There are 4 hidden switches. A switch that is on adds its own fixed numbers to the row, and there is some noise. The rows also spread widely along 5 directions, which tell nothing about the answers.
Known rows, each followed by its switches (1 for on, 0 for off):
[29, 0, -14, -20, -20, 48, -26, -2, -24, -6, -19, -62, -32, 28, 34, 31, 26, -3, 19, 33, 2, -3, 16, -2, 24, -27]
0 0 1 1
[11, -22, -10, -43, -29, 45, -22, -23, -31, 3, -35, -63, -33, 36, 35, 50, 46, -2, -13, 46, -28, 6, 47, -25, 31, -34]
1 0 1 1
[-7, -22, 8, -10, 16, 6, -23, 11, -33, 21, -5, -12, -1, 18, 28, 13, 0, -25, -40, 23, -10, -7, 20, 6, -8, -50]
1 0 0 0
[24, -28, -22, -22, -14, 28, 12, -17, 3, 21, -21, -37, -2, 63, -3, 27, 55, 27, 14, 22, -11, 3, 37, -3, 28, -42]
1 0 0 1
[20, 10, -8, 18, -27, 24, -17, 28, -11, 8, -8, 14, 3, 17, -19, -16, 4, -23, 27, 8, 16, -25, 14, 13, 26, -29]
0 0 1 1
[5, -16, 18, -7, 3, -18, -16, 32, -37, 46, -6, 21, -14, 15, 23, -14, -24, -42, -41, -17, -22, 33, 13, 7, 3, -14]
0 1 0 0
[4, -22, 2, 1, 3, 17, 2, -3, -11, 22, -5, -19, 1, 28, 4, 2, 18, -13, -9, 12, 5, -13, 26, 14, -1, -41]
1 0 0 1
[15, -30, -17, -36, -24, 24, 26, -9, -5, 34, -30, -26, -20, 71, 14, 25, 36, 10, 9, 7, -27, 19, 27, -12, 24, -23]
1 0 0 1
[19, 1, -15, 10, 5, -7, -1, 1, 2, 23, 4, 16, 23, 31, -17, -15, 14, 10, 4, -8, -1, -13, 16, 26, 25, -42]
0 0 0 0
[6, 12, -5, 4, 4, 13, -28, 3, -20, -1, -6, -5, -11, 18, 5, -5, -4, -24, -4, 18, 1, -21, 9, 17, 28, -43]
0 0 1 0
[23, -16, -25, -1, -2, 21, 5, 19, -20, 24, -14, -36, 5, 25, 24, 7, -3, -19, 11, 21, 9, 10, 4, -2, -16, -23]
1 1 0 1
[21, -15, -32, -11, 19, 17, -22, -1, -29, 13, -7, -51, 19, 27, 48, 18, 1, -9, -4, 46, 10, 10, 12, 3, -12, -34]
1 1 0 0
[13, -20, 9, -1, -9, 11, 2, 4, -15, 27, -9, 2, -6, 29, -20, 3, 32, 1, -15, 0, -20, 4, 34, 10, 7, -32]
0 0 0 1
[14, -17, -21, -19, -5, 6, -13, 0, -28, 21, -18, -12, 2, 40, 13, 20, 19, -1, -13, 19, -25, 2, 34, -4, 19, -43]
1 0 0 0
[-1, -32, 6, -14, -3, 15, 18, 0, 1, 34, -17, -4, -16, 49, 2, 5, 21, -6, 0, 5, -18, 4, 25, 3, 14, -42]
1 0 0 1

New rows. What belongs after each?
[32, -15, -9, 10, 0, 22, -16, 23, -38, 20, -2, -42, 1, 0, 23, 10, 3, -12, -9, 24, 17, 11, 1, 14, -19, -23]
0 1 0 1
[10, -27, -5, -25, 10, 18, 21, -15, 7, 36, -5, -34, -24, 53, 19, 9, 5, -5, -8, 10, -13, 16, 23, 18, 10, -30]
1 1 0 1
[28, -4, -40, -4, -10, 17, -16, 16, -24, 16, -12, -23, 33, 40, 8, 12, 22, -3, 24, 33, 5, -9, 9, -5, 11, -36]
1 0 0 0
[32, -10, -11, -31, -21, 30, -3, -30, -8, 13, -28, -46, -27, 59, 5, 22, 40, 15, -2, 14, -27, 32, 45, -7, 47, -15]
0 1 1 1
[20, 12, -25, -22, -15, 16, -24, -13, -16, 0, -21, -5, 4, 34, -6, 11, 25, 5, 8, 13, -15, -7, 28, 2, 51, -35]
0 0 1 0
[6, -9, 1, -9, 12, 5, -14, 20, -25, 17, -2, 0, -21, 24, 43, 11, -18, -30, -4, -3, -10, 13, -5, 17, 10, -24]
0 0 0 0
[-1, -14, 0, -26, -28, 31, -4, 1, -19, 19, -26, -6, -33, 50, 14, 14, 15, -34, 1, 13, -30, 6, 32, -7, 33, -28]
1 0 1 1
[17, 3, -4, 2, 0, 25, 5, -19, 10, 4, -12, -10, -10, 30, -22, -6, 27, -1, 21, 5, 9, -24, 22, 24, 38, -43]
0 0 1 1
[19, 7, -8, -11, -2, 18, -51, -13, -40, -4, -9, -21, 5, 7, -9, 2, 13, -6, -34, 27, -12, 10, 46, 1, 16, -36]
0 1 1 0
[20, 6, -20, -23, -12, 20, -21, -50, -7, -7, -23, -32, -1, 40, -9, 20, 51, 32, -6, 15, -22, -10, 56, 4, 51, -46]
0 0 1 0
[34, -16, -10, 2, -11, 12, 0, 14, -19, 31, -7, -31, -2, 27, 6, 1, 14, -4, -4, 13, 5, 27, 16, 1, 8, -16]
0 1 0 1
[35, -3, -45, -7, -29, 12, -13, 12, -31, 25, -24, -4, 36, 44, -8, 21, 35, 17, 16, 28, -5, -6, 26, -16, 17, -35]
1 0 0 0
[18, -17, 0, -5, 6, 9, -33, 14, -37, 19, -1, -18, -2, 7, 23, 19, 7, -7, -24, 13, -11, 0, 24, 2, 9, -32]
0 0 0 0
[35, 6, -18, -3, -14, 45, -32, -9, -30, -14, -16, -57, -7, 16, 8, 22, 35, 11, 20, 38, 14, -13, 24, 3, 28, -37]
0 0 1 1
[24, 0, -17, 8, 37, -1, -6, 0, -5, 10, 9, -29, 4, 24, 29, -7, -12, -12, -2, 4, 16, 5, -8, 33, 4, -26]
0 1 0 0
[14, 23, -3, 1, 10, -3, -16, -1, -9, 13, 0, 16, -1, 18, 6, -25, -25, -37, 3, -4, 6, 1, -2, 29, 30, -17]
0 1 1 0
[28, -20, -8, -3, -3, 25, -12, 23, -36, 22, -2, -51, -12, 17, 33, 21, 7, -7, -6, 26, 9, 19, 8, 8, -9, -16]
0 1 0 1
